The rows are grouped in 4 ways, from coarse to fine. Each group lies inside one group of the grouping before and may be the whole of it. The rows also spread widely along 12 directions, which tell nothing about the answers.
Known rows, each followed by its group in each grouping:
140,83,-201,-197,19,-64,-77,86,-172,-60,-301,-8,-97,-189,-156,63,119,51,-257,-23,-294,-107,-15,-118,125,104,-43,251,249,-50,205,309,341,90 => Z79 Z449 dogu moli
242,-135,153,-265,-199,121,-146,-87,-46,234,28,-342,-225,323,35,61,134,-100,-171,41,-180,-132,231,-111,79,-101,-147,166,-102,85,-101,-36,-117,-28 => Z644 Z410 Vusab lim
-110,83,462,-114,-135,-216,-425,41,-129,-348,-308,-98,-147,117,126,-64,-107,100,-70,42,205,-436,439,-268,-144,-247,276,84,-142,-241,-227,-338,-581,-62 => Z644 Z414 nokog ros
48,109,-37,-41,-192,143,86,-188,-50,14,231,-41,201,-115,-4,-40,-198,111,85,116,152,-120,8,0,-42,-18,28,-181,-67,-146,96,0,-33,-78 => Z644 Z410 Vusab Bilor
-29,-139,263,236,219,84,-281,-154,-114,155,44,-221,33,81,42,-34,197,-135,-15,-315,369,-71,91,268,127,-9,240,-68,-197,86,133,211,-128,41 => Z644 Z414 nokog mobi
-90,33,71,-68,-154,62,-231,-178,-34,-57,-3,-78,82,-76,1,133,27,-9,-133,183,171,-220,1,67,-59,-145,107,-233,-252,-144,-72,27,-260,84 => Z644 Z139 bafa vizek
-324,51,-48,-323,-166,203,-167,146,-307,-154,83,-169,226,-136,24,162,-218,181,249,236,365,-183,0,-61,-67,-150,-1,-144,-119,-33,-4,-72,-136,10 => Z79 Z728 Voveg baz
63,58,-298,-304,89,-79,-17,-125,-80,-63,-141,-89,145,-219,-10,13,-184,91,-154,56,92,-251,-64,-260,-208,-78,108,5,310,-310,-120,157,-64,108 => Z79 Z449 ramil ses
-15,-33,39,-295,-200,-89,-358,-94,-103,59,-278,-219,-228,216,229,101,8,-288,8,62,14,125,82,-49,105,-28,165,119,-17,111,303,78,135,93 => Z644 Z139 boruk Sapev
177,226,70,-36,-163,-358,-242,-307,-11,-290,-163,-54,-140,31,296,121,-73,-142,329,97,94,113,7,-51,31,-97,212,-8,112,73,234,61,-87,15 => Z644 Z282 Pevi gemor
-88,11,-1,-143,195,59,-62,13,-107,-57,-128,-197,10,-52,151,-192,-411,33,113,-130,320,-68,241,-170,-74,154,219,70,155,-88,32,-235,-151,-129 => Z79 Z449 sok Pifi
114,22,3,15,-71,-281,-204,-44,-21,-191,-173,-69,-358,-32,89,31,114,-251,1,-75,-204,300,142,51,125,222,83,350,218,434,470,-14,131,-73 => Z644 Z139 Zepod bog
56,363,-482,-47,-251,-124,15,-586,80,-49,-97,-94,-63,-252,34,233,-188,65,-96,65,-120,189,58,-3,42,143,-320,156,159,324,40,54,-17,-85 => Z644 Z282 sim naf
10,76,-79,-122,-174,-144,-143,-103,-124,-305,173,-250,-109,-39,111,185,-96,-14,361,149,86,143,46,-23,-67,-52,-62,149,230,436,134,-146,-222,-131 => Z644 Z139 boruk bipor
64,165,12,-201,-292,21,-26,67,-185,-174,13,61,49,-118,-77,19,-100,146,68,280,-39,-194,-62,-83,25,-95,3,-116,-31,-186,175,35,110,-26 => Z644 Z282 sim Ritam
49,161,-309,69,82,-109,-45,-303,31,-138,-45,-65,-52,-307,-62,126,-9,11,-111,-14,-28,108,-8,49,25,186,-75,114,192,261,52,113,-98,-67 => Z644 Z282 fot bopi
361,59,11,-141,-201,-193,82,-315,34,-9,186,-193,68,14,177,42,-85,-18,23,69,11,-234,66,-136,-226,-245,-3,39,176,-167,-78,-39,-224,44 => Z79 Z449 sok Ped
-137,162,-87,60,129,-79,-106,160,-254,-508,105,39,158,-473,-177,121,-3,275,248,88,183,-145,-92,27,-56,10,84,-39,194,113,98,62,-199,-42 => Z79 Z449 ramil Ner
84,-64,175,-19,167,-308,-276,4,81,-374,-231,-148,-403,-27,180,67,58,-201,-53,-12,-76,77,367,-83,-38,190,163,237,72,322,24,-306,-465,-139 => Z79 Z728 Voveg dupo
180,166,-146,-28,73,-41,-67,-260,68,-189,-67,-113,-214,-108,74,94,-108,-92,184,120,-77,243,19,-13,157,273,-30,-14,98,304,86,-27,-94,-168 => Z644 Z282 fot todaf
-65,65,-247,-110,-176,286,70,-196,-75,216,179,-44,319,-314,-194,171,5,135,-339,118,56,-260,-110,154,-35,-70,-178,-190,-198,-173,-29,202,14,139 => Z79 Z449 sok Pifi
-208,219,123,17,57,57,-361,-16,49,-527,-243,176,-103,-371,-37,234,-1,15,45,347,66,-19,87,99,152,215,198,-369,-428,71,-10,-159,-482,-37 => Z79 Z449 ramil ses
44,201,122,36,-362,157,33,-310,35,220,-21,48,56,16,67,-96,-219,-10,-198,61,31,-77,172,110,161,83,-15,-151,-418,-234,217,-78,131,-69 => Z644 Z282 Pevi gemor
-149,119,-289,-197,-619,54,239,-161,30,170,194,226,247,-396,-193,-14,-144,13,-558,266,-207,-129,-40,90,-200,-32,-92,-20,-107,-233,397,12,266,45 => Z644 Z414 nokog mobi
-99,-340,29,-650,87,238,-198,282,-93,-33,52,-321,-98,77,49,86,-116,-137,-21,361,134,-185,42,-238,-214,-93,168,-151,-33,-67,-257,-275,-485,13 => Z79 Z449 ramil ses
3,116,-78,-2,-115,-183,-7,-213,-54,-110,93,-70,122,-195,142,10,-163,-14,98,-62,203,-7,69,24,-140,-38,126,93,177,24,244,-14,-62,19 => Z79 Z449 ramil ses
-142,203,288,402,-525,32,-16,-369,-89,286,214,-19,150,2,111,-87,-78,6,-129,-269,250,-4,330,428,165,-25,-71,126,-460,95,501,-106,141,-62 => Z644 Z282 Pevi gemor
70,309,-36,-18,-255,-78,-84,-183,-67,-302,-22,69,54,-212,74,221,-46,59,229,243,-14,23,-26,62,130,30,-51,-163,-134,46,220,94,54,-8 => Z79 Z728 Voveg dupo
-47,-133,297,-338,-26,-170,-554,-173,106,128,-632,-125,-262,290,469,3,0,-546,-198,7,186,-18,224,-86,25,-48,603,-86,-286,-317,200,9,-137,274 => Z79 Z449 ramil Ner
-316,-236,311,-126,-242,236,-121,178,-74,183,142,-146,-61,58,12,-167,-156,-112,-302,44,220,-146,382,135,-108,31,131,29,-404,16,151,-500,-323,-134 => Z644 Z282 sim naf
-106,-45,115,147,-89,88,-94,-217,46,140,107,40,134,-173,-18,11,60,-125,-318,19,213,-123,20,299,-32,0,192,-232,-380,-129,181,43,-182,68 => Z644 Z282 Pevi gemor
-191,-238,-219,-58,412,387,108,146,-93,385,-92,29,161,-258,-228,-339,-193,-88,-483,-194,202,-48,-101,113,57,420,305,-141,-26,-314,319,204,348,-19 => Z644 Z282 Pevi gemor
279,153,-18,45,-34,-250,-88,-168,-31,-298,-22,28,-10,-168,-34,57,73,42,32,91,-61,-129,-91,-61,-49,-69,94,-25,198,-73,74,178,-51,21 => Z644 Z139 Zepod bog
310,143,-50,-128,-110,235,22,-399,-14,292,-55,-286,-88,224,43,5,-164,79,-79,-13,-54,-95,158,-92,234,69,-290,-26,-152,-40,-188,40,35,-120 => Z644 Z282 sim Ritam
166,164,-44,-153,-266,-319,-218,-289,-122,-191,-9,-75,167,-26,194,167,15,-42,253,152,219,-167,-222,-88,-168,-404,209,-112,207,-223,123,329,7,226 => Z644 Z139 Zepod bog

New rows, each followed by its group in each grouping:
-230,151,-160,30,-85,-107,245,207,-201,-196,50,181,247,-509,-103,-335,-455,224,-101,-124,156,-139,148,-82,-228,187,200,249,352,-216,494,-207,219,-137 => Z79 Z449 sok Ped
-138,-173,172,-85,-134,-178,-150,217,-68,-292,218,87,116,-284,-76,9,136,-55,-147,224,149,-312,-39,35,-388,-250,398,-103,18,-184,172,-67,-388,89 => Z644 Z410 Vusab lim
-275,-16,28,-68,102,231,-319,339,-396,36,-296,75,153,-261,-304,55,272,123,-294,-84,90,-284,-106,150,256,28,143,-38,-195,-223,292,468,363,245 => Z79 Z449 ramil Ner
-12,-132,9,-205,-252,343,-38,-334,-90,522,301,-461,128,307,190,24,-155,-100,89,-82,321,7,154,84,37,-117,-117,-12,-199,100,18,-20,-41,-21 => Z644 Z410 Vusab Bilor
-155,-16,-197,40,-15,235,-27,-148,-107,39,316,-220,45,-219,-181,186,60,62,-16,-9,85,112,13,243,78,122,-240,32,-53,494,62,21,-162,-128 => Z644 Z414 nokog mobi
-10,-226,512,155,109,-103,-297,274,-157,-207,93,-66,-146,30,-27,-97,285,-150,24,-106,154,-135,163,176,2,-51,370,27,-120,116,277,-70,-258,-43 => Z644 Z414 nokog mobi
15,-290,145,-210,-312,25,-50,131,-161,342,145,-256,-128,171,-64,-78,146,-121,-467,-95,-108,-203,250,48,-118,-162,-93,378,-18,74,188,-123,17,19 => Z644 Z282 sim naf
-4,263,71,110,27,187,-272,-224,-318,111,-234,-217,188,-11,-154,128,100,410,-161,-262,213,-480,179,-11,266,-175,-235,59,-224,-212,-320,343,-18,118 => Z79 Z449 ramil Ner
66,-134,249,185,178,-134,-60,129,-196,-224,311,-145,51,-85,5,-137,24,43,238,-136,356,-162,43,98,-164,-95,262,29,183,87,160,-78,-291,-112 => Z644 Z282 sim Ritam
294,65,-50,-223,99,31,-230,-244,-49,-246,77,-289,-130,86,81,324,118,-66,459,285,18,74,-197,-79,119,-75,-42,-272,74,269,-197,203,-293,-27 => Z644 Z414 nokog ros
-285,-280,48,-295,173,10,-166,382,-322,-304,308,-117,371,-294,-206,-4,-8,216,-2,211,509,-617,-197,-167,-562,-455,390,-236,231,-376,-277,16,-586,103 => Z644 Z414 nokog ros
-43,-233,-66,-371,65,-42,-209,99,-19,0,-190,-189,-116,-115,-93,105,128,-60,-582,78,-104,-368,165,-191,-266,-120,86,188,81,-142,-268,-65,-410,132 => Z79 Z449 dogu moli
275,111,-23,-53,-114,-111,-24,-38,-246,-267,267,-315,-130,2,-144,206,116,309,188,71,-153,-165,91,-124,10,-187,-416,298,291,392,-241,-50,-284,-178 => Z644 Z282 Pevi gemor
-179,201,-112,48,3,-237,-204,21,-132,-426,-255,-85,-230,-294,-51,139,-46,163,-110,-96,-96,40,389,-75,41,218,-165,460,174,445,61,-224,-231,-178 => Z79 Z728 Voveg dupo
115,147,181,-58,-65,198,-253,-175,-200,57,-133,-288,3,188,38,194,69,182,60,-18,113,-268,192,-33,274,-116,-232,-54,-324,-29,-259,127,-95,22 => Z79 Z728 Voveg baz
181,121,181,58,205,-145,-313,-13,-155,-326,-223,-93,-81,-75,20,127,169,72,166,-40,77,-214,38,-55,121,-64,158,-22,53,-32,-54,195,-198,70 => Z79 Z449 sok Ped
-96,-130,282,193,-76,-181,-98,24,-48,57,36,199,180,-183,54,-223,72,-221,-293,-122,286,-203,-24,259,-170,-92,571,-123,-152,-403,554,122,78,165 => Z644 Z282 Pevi gemor
-153,59,-187,107,287,20,-15,-58,143,-171,-246,212,-62,-471,23,-108,-199,-225,-153,-28,48,277,25,169,79,575,392,-119,-14,49,506,-22,84,-82 => Z79 Z449 dogu moli
-170,-151,132,-143,3,111,-278,-35,-164,117,64,-246,121,36,133,96,39,-125,51,-44,398,-119,36,127,-38,-157,212,-98,-172,-19,86,65,-195,155 => Z79 Z449 ramil ses
-208,80,-53,-48,-234,139,-23,-228,-30,187,32,-37,210,-190,27,2,-180,21,-288,-24,217,-153,163,123,-63,0,26,-42,-253,-161,134,-65,-59,62 => Z79 Z449 ramil ses
117,-50,-171,-120,269,206,57,158,-101,-20,-52,-51,-89,-193,-249,-109,-51,50,-150,50,-133,-22,-73,-65,134,320,2,-7,146,2,75,101,145,-141 => Z644 Z282 fot todaf
551,66,-213,-87,40,13,184,-475,161,210,82,-311,-198,131,52,-14,-96,-47,-140,-29,-257,45,120,-155,76,169,-298,157,216,138,-210,4,-49,-183 => Z644 Z282 fot bopi
99,-98,36,-96,-165,6,30,-309,-24,83,434,-475,39,191,225,8,-266,-28,218,-12,328,-46,216,-36,-256,-179,-85,101,120,227,-144,-336,-458,-173 => Z644 Z139 boruk bipor
-401,-439,63,280,574,142,-165,272,-190,-10,358,-162,109,-307,-78,-105,121,-233,112,-304,610,203,-113,481,-79,252,483,-70,55,423,471,48,-229,-61 => Z644 Z282 Pevi gemor
434,57,23,84,169,-277,32,-210,39,-294,85,-209,-124,-70,33,78,67,122,-2,-45,-102,-212,175,-168,-135,-35,-119,173,288,112,-287,-75,-411,-122 => Z79 Z728 Voveg baz
-337,8,-267,-203,116,154,-116,-74,21,38,-242,52,87,-348,16,-21,-264,-137,-253,53,205,77,18,45,-22,295,274,-143,-95,-118,242,-6,6,54 => Z79 Z449 ramil ses
-118,58,-158,-89,-123,43,-51,-156,-181,85,80,-208,172,-149,26,95,-93,90,-34,-113,204,-111,73,46,-63,-85,-67,164,94,62,102,90,11,57 => Z79 Z449 dogu moli
-14,242,-245,45,-164,35,98,-311,71,134,-161,180,112,-300,-19,-125,-242,-45,-313,5,-20,54,3,80,93,272,83,-55,-69,-219,381,133,350,-19 => Z644 Z282 fot bopi
108,-184,-192,-216,121,-200,43,-30,113,-167,85,-120,-107,-210,84,49,-44,-208,-153,130,-57,38,29,-94,-299,95,140,93,291,125,74,-145,-279,-35 => Z79 Z728 Voveg baz
40,91,57,-72,192,202,-60,178,-11,-298,-181,38,-234,-169,-218,-105,-146,168,-117,167,-201,-100,234,-189,158,384,21,-53,-92,5,-108,-242,-224,-300 => Z644 Z410 Vusab lim
-239,40,216,118,166,-124,-490,-2,-204,-241,-325,-100,-34,-133,-120,70,189,167,-285,-195,254,-407,265,-22,-30,-160,187,125,-102,-56,-233,78,-463,58 => Z644 Z414 nokog mobi
-34,87,-150,-61,77,186,125,125,-158,-113,85,-20,48,-301,-209,-73,-180,208,-53,22,-39,-53,86,-24,74,267,-107,64,89,72,126,-90,59,-171 => Z79 Z449 ramil ses
163,259,-159,241,-86,-134,133,-616,115,78,139,-43,185,-177,263,-31,-257,-95,159,-200,255,186,42,185,9,138,82,-39,68,39,354,97,105,-18 => Z79 Z449 ramil ses
572,333,-19,39,-343,2,287,-563,129,247,40,102,179,104,198,-228,-327,-66,89,51,-61,-21,-102,-43,144,65,62,-291,-60,-533,348,248,568,-12 => Z644 Z139 Zepod bog
10,-7,206,35,-93,43,-219,-47,-153,-71,172,-194,24,-11,99,181,150,-73,240,10,208,-33,39,223,83,-118,49,-61,-162,220,180,36,-168,60 => Z79 Z449 sok Pifi
261,128,-47,52,-83,25,37,-359,27,44,145,-303,-176,68,172,119,-76,-67,216,-105,-69,243,219,89,188,195,-247,206,54,476,135,-101,-38,-178 => Z79 Z449 dogu moli
412,-2,281,-4,104,104,-27,-225,199,79,-114,-193,-393,267,230,-129,-122,-262,27,-34,-172,184,361,-23,291,392,35,-19,-233,150,77,-297,-131,-236 => Z79 Z449 ramil ses
35,54,118,-251,-301,-50,-77,203,-330,-53,-20,-87,-6,83,8,-110,-118,110,127,58,46,-193,63,-145,18,-176,43,172,139,-138,304,13,258,-25 => Z644 Z282 sim Ritam
-244,134,-67,256,202,40,-209,-94,-165,-261,27,-96,3,-301,-117,89,10,126,155,-178,260,123,93,212,147,218,21,65,15,450,150,47,-186,-157 => Z644 Z414 nokog mobi
163,235,-30,313,44,-97,-11,-320,-46,0,-131,-82,-103,-139,-144,-40,14,227,-341,-307,-112,-132,298,33,161,158,-241,328,47,135,-56,36,-58,-153 => Z644 Z282 Pevi gemor
225,-67,501,168,182,-97,-242,-84,-46,-106,45,-134,-9,163,276,-90,65,-190,327,-134,381,-117,101,121,51,-78,456,-222,-169,-153,172,23,-230,44 => Z79 Z449 ramil ses
-85,84,6,132,-159,92,-123,-203,-119,167,-71,-170,-3,-48,-145,14,27,149,-450,-205,4,-206,306,95,92,33,-215,263,-162,76,-22,-7,-49,-42 => Z644 Z139 boruk bipor
-225,-31,66,116,304,200,-190,16,-48,-79,-100,-22,58,-213,-91,-115,-109,50,-123,-100,310,-120,142,66,26,237,294,-161,-175,-84,15,-34,-266,-99 => Z644 Z410 Vusab lim
122,309,164,271,-360,-3,12,-481,155,161,-142,136,-38,-33,128,-123,-180,-77,-246,-76,-27,29,286,213,218,213,15,-77,-436,-129,349,-90,143,-97 => Z644 Z282 sim naf
208,151,-113,500,337,-192,-222,-328,-73,-171,-105,-22,36,-352,-286,188,467,153,-296,-330,-13,-179,-86,236,148,51,-72,114,132,176,-62,558,-84,115 => Z644 Z139 Zepod bog
-247,-210,-19,-280,181,301,-359,384,-331,-206,96,-163,33,-193,-288,293,272,76,88,309,188,-188,-261,113,43,-103,62,-285,-136,166,-103,196,-292,86 => Z644 Z282 sim naf
380,19,204,138,-255,-260,103,-277,41,207,35,-103,-60,148,203,-146,34,-143,-247,-257,-105,-108,298,39,-19,-39,-2,299,25,-104,322,-5,205,6 => Z79 Z728 Voveg baz
-7,106,-242,-51,-336,-225,185,-361,200,-73,185,149,148,-394,51,-23,-247,-74,-335,215,28,-84,0,38,-394,-29,129,-78,73,-175,205,-166,-217,-17 => Z644 Z282 sim Ritam
250,221,-165,543,72,-330,30,-755,238,-130,226,-75,59,-363,155,234,153,-114,12,-261,114,192,46,382,-47,117,-29,74,100,427,169,169,-310,7 => Z79 Z449 dogu moli
365,35,45,8,-108,-119,11,-243,9,-53,159,-222,-148,110,92,24,-1,-78,85,14,-102,28,93,-23,8,2,-77,116,150,177,90,-37,-71,-115 => Z644 Z139 boruk bipor
-147,312,52,251,-98,-72,-134,-396,-16,-65,-139,-11,123,-131,171,-114,-314,100,74,-222,371,-31,286,44,38,101,182,20,-107,-77,181,-49,-93,-100 => Z644 Z410 Vusab lim
267,110,73,183,129,-423,-214,-347,-48,-242,-65,-122,16,-65,87,67,179,8,38,-196,160,-226,11,-51,-136,-237,203,88,297,-54,-66,286,-263,86 => Z644 Z414 nokog ros
222,223,10,-4,-237,134,42,-277,-20,170,-86,118,101,-26,-19,-73,-55,-38,-95,66,-90,-58,-85,70,253,86,52,-257,-232,-322,330,313,454,32 => Z644 Z414 nokog mobi
-39,109,95,110,0,-90,-328,-28,-252,-50,-305,-117,-99,11,-39,16,117,57,-105,-233,62,-80,155,44,223,35,54,247,16,87,228,219,180,34 => Z644 Z139 boruk Sapev
107,182,-27,-86,72,-160,-68,-52,-163,-242,-148,-202,-114,-37,91,-71,-245,167,193,-124,68,-68,265,-250,8,72,-18,298,328,91,-10,-153,-99,-161 => Z79 Z449 ramil Ner
-168,-181,25,-124,-56,353,-44,128,-223,306,205,-316,-69,115,13,-85,-101,-138,104,-107,171,242,137,190,218,230,-71,167,-93,402,393,-106,210,-165 => Z644 Z282 fot bopi
-170,-23,64,-191,-6,-41,-264,132,-121,-386,24,-162,-100,-172,47,207,-14,2,194,203,132,-42,120,-24,-102,-29,104,30,20,271,-14,-228,-471,-52 => Z79 Z449 dogu moli
176,41,-54,-83,2,-73,10,-256,32,172,-188,-108,-91,54,114,-168,-203,-96,-238,-126,7,-41,154,-116,4,112,108,122,96,-175,111,8,89,-49 => Z644 Z282 Pevi gemor
-70,-69,151,113,56,136,52,203,-101,-102,228,69,101,-284,-68,-124,-47,-55,60,12,140,-10,14,229,28,204,239,-134,-114,10,442,-94,12,-76 => Z79 Z449 sok Ped
-55,386,-23,139,-128,-62,-298,-441,-38,18,-510,21,32,-107,-22,55,-37,213,-391,-198,52,-294,292,-85,166,-8,-24,107,-201,-270,-123,227,-25,74 => Z644 Z410 Vusab lim
-33,-56,22,-63,-105,328,92,290,-198,120,97,49,-67,-142,-293,-135,9,48,-217,67,-191,7,31,160,250,302,-101,25,-172,90,431,-4,360,-157 => Z644 Z282 sim Ritam
265,-16,121,15,-360,-231,97,-333,95,118,295,-53,120,-39,159,1,53,-151,-206,8,17,-191,87,102,-252,-245,81,42,-17,-168,202,-27,-125,120 => Z79 Z449 ramil ses
-73,116,-205,-93,-131,-37,-18,-420,89,91,-24,-165,-10,-25,292,-54,-388,-173,130,-70,229,265,173,-31,-58,182,139,78,103,145,276,-119,-18,-114 => Z644 Z410 Vusab lim
-54,-279,258,217,247,28,-373,148,-286,132,46,-316,-134,62,-149,62,515,-84,-199,-380,167,-110,137,298,170,-39,35,321,-44,387,138,241,-102,71 => Z644 Z282 fot bopi
-189,188,289,54,-93,16,-201,226,-225,-428,-79,165,96,-271,-208,-36,-73,346,-80,201,156,-465,136,-51,-27,-109,155,-164,-256,-308,-81,-160,-333,-83 => Z644 Z282 Pevi gemor
61,-14,-95,-22,-470,-144,51,-687,312,229,358,-133,148,-81,267,137,-94,-262,-257,120,143,-5,121,156,-368,-198,57,-84,-153,11,62,-153,-433,67 => Z644 Z410 Vusab Bilor
-144,200,15,292,107,-13,-272,-315,-259,-34,-30,-220,174,-98,-6,71,20,218,143,-377,452,-131,126,146,123,-90,-2,103,10,160,-9,266,-107,-6 => Z644 Z414 nokog mobi
-69,233,-43,119,-368,52,231,-395,21,116,297,-53,313,-227,115,-96,-419,153,-49,-56,272,-147,246,96,-164,-21,-79,2,-123,-132,140,-271,-136,-102 => Z79 Z449 sok Ped
22,7,-17,-373,-229,-113,-173,-218,102,165,-441,-171,-297,211,255,-149,-299,-206,-353,-32,-120,-2,447,-333,-51,108,139,317,57,-128,66,-262,-46,-64 => Z644 Z410 Vusab Bilor
327,6,1,47,156,96,-18,-432,252,87,26,-164,-146,13,68,34,-26,-159,-155,79,-27,10,79,48,74,196,13,-219,-179,24,-209,-49,-345,-111 => Z644 Z282 fot todaf
